The same things were measured in two ways. Each way mixes the same 3 hidden numbers, adds some noise and spreads widely along 2 directions of its own, which tell nothing about the thing.
In the rows, 128 means zero.
Some things both ways: the first way, then the second way.
[156 160 103 123 188 135 142 182 125 115 144 156 155 145 131]
[150 146 155 124 131 158 146 130 116 149 125 100 125 132 114 140]

[144 151  99 142 146 113 140 159 103  98 132 139 135 101 117]
[114 138 116 130 132 133 123 149 127 127 126 147  97 130 136 129]

[140 160 152 153  78  77 158 153  85  86  93 145  77 112  77]
[116 104  82 111 149  47 114 164 160 119 112 132 129 182 140  83]

[172 175 141 173 140 111 193 143 123  93 125 130 128 100  85]
[101 146 143 106 151  73 158 134 141 142 134 128 150 134 132 130]

[171 173 163 140 181 142 213 166 160 132 111 189 151 196 108]
[135 117 170  98 125  77 156 106 175 135 121  79 180 133 119 165]

[108 116  84 149 117 117 112 116  97  91 109 118 117  78 113]
[ 93 137  94 140 119 154 114 171 104 129 116 175  73 145 145  98]

[ 87  93  92  98 119 134  92 133 101 108 107 151 111 138 148]
[118  88 115 171  95 156 114 179 123 124 111 140  95 115 149 129]

[112 106  94 128 165 164 132 117 144 125 120 141 153 143 148]
[124 158 151 152  89 186 131  95  73  97 142 138 123  77 137 147]

[114 117  98 106 161 141 121 147 125 123 117 164 139 153 141]
[157 115 135 144 108 169 116 133 114 133 118 120 116 119 118 115]

[153 146 190 183 120 118 237 100 146 112  46 194 110 162  64]
[ 71 117 119  88 151   4 162 127 211 102 127 110 173 150 149 131]

[133 145 122 107 161 153 155 149 141 123 148 135 143 156 137]
[175 147 173 121 125 188 139  92  95 149 136  98 144 107 100 141]

Other things, the second way, with their names:
j_793: [101 126 149 165 121 167 121 203 124 118 116 147  64 134 174 127]
j_229: [ 87 148 132 128 153 119 163 189 121 136 130 158  70 146 149 125]
j_561: [ 94 170 167  96 206 147 181 158 111 189 144 155  97 178 105 120]
j_658: [182  62  39 166 139 115  49 139 131 156 110 144 103 165 113  28]
j_994: [137 138 160 129 136 138 144 107 124 148 139 125 152 119 122 141]
j_719: [104 129 100 135 174 111 132 181 122 146 124 155  76 177 146 104]
j_874: [115 125  77 144 164 118 107 193 119 145 123 174  52 192 140  68]
j_677: [127 120 119 111 136  44 127  90 158 109 122 102 194 134 122 134]
j_850: [155 129 177 134 102 179 146 118 105 143 117 116 136 102 136 151]
j_23: [ 90 126 127  98 152  48 155 143 176 136 125 129 150 165 147 131]
j_750: [150  95  62 184  97 179  80 174  99 134 105 167  52 132 150  85]
j_70: [101 175 185 117 136 135 175 115 128 141 140 119 123 117 135 167]
j_901: [116 144 139 119 122 117 136  80 111 111 148 120 153 109 115 149]
j_150: [124  89  70 139 108  96 107 165 151 128 117 132 109 153 139  82]
j_472: [141 136 127 145 116 156 109 122 113 135 121 132 135 112 129 129]
j_314: [132 115 140 125 134  90 130 148 163 125 126 115 135 140 144 110]
j_715: [133 120 138 123 127 131 137 164 136 147 125 118 128 149 138 130]
j_510: [ 65 199 172 119 136 132 173 116  93 101 152 168 120 105 139 181]
j_848: [145  95 150 105 127 105 130 154 172 132 113  91 148 137 144 130]
j_964: [154 125 140 131 124 161 117 131 127 141 123 112 105 122 124 108]
j_501: [116 134 120 132 113 103 124 110 123 101 141 120 140 116 134 130]
j_614: [163 158 215 107 128 180 169  79 120 158 146  69 185  91  98 190]
j_42: [ 86 111  91  99 143  33 123 136 157 120 137 137 140 168 129  98]
j_197: [140 117 157 122 154 112 139 148 161 150 127 105 129 154 131 120]
j_560: [142 108 100 132 142 115 134 169 136 159 124 129 109 167 134  89]
j_870: [128 164 141 127 108 146 133  70  92 119 139 126 173 100 111 145]
j_124: [143 112 117 136 121 124 127 145 148 143 121 118 128 148 130 116]
j_516: [138 146 171 106 134 110 161  95 130 135 141 100 148 127 114 152]
j_835: [134 136 153 141 101 166 139 136 111 123 128 118 118 105 139 169]
j_209: [113 145 176 104 133  93 159 141 158 126 117  97 141 132 144 163]
j_198: [120 153 151 144 122 170 135 134  93 121 128 133 100 115 122 143]
j_265: [129 127 138  93 106  62 136  94 174 109 131  90 198 114 131 147]
j_294: [123 121 106 175  87 182  99 162  87 117 126 160  62 108 148 132]

Some of these things the first way, each followed by its name:
[144 154 139 120 164 126 161 182 134 126 110 187 135 186 119] | j_848
[103 117 127 126  95 100 121 142  93 103  77 176  92 140 108] | j_150
[111 128  95 152  71  83  98 131  61  66 113  97  79  46  93] | j_874
[162 126  99 201 187 170 204  73 170 110 107 128 182 101 110] | j_510
[143 148 138 100 143 170 177 127 157 122 164 110 138 155 132] | j_614
[181 178 150 185 151  81 198 170 110 100  84 189 127 133  68] | j_42
[130 129  93 117 177 152 131 153 139 123 137 149 157 147 144] | j_835
[115 100 104 152 152 157 154  91 146 114  93 151 148 128 127] | j_198
[122 129 104 101 162 164 134 141 142 126 147 133 149 154 149] | j_850
[131 136 112 165 106  96 142 121  94  79  98 130 107  77  93] | j_719
[ 78  71  93 148  82 143 115  48 121  95  94 107 107  79 123] | j_793
[182 180 157 186 144  92 212 152 117  97  94 169 125 117  66] | j_23
[141 161 116 111 141 104 123 202  93 104 148 145 117 131 117] | j_124
[ 67  61  77 118 123 160  94  76 128 113  85 145 134 125 152] | j_294
[149 138 130 166 126 149 192  79 146  99 123 104 130  92 102] | j_70
[ 72  78  69 101 139 127  64 149  92 116  93 176 128 147 156] | j_750
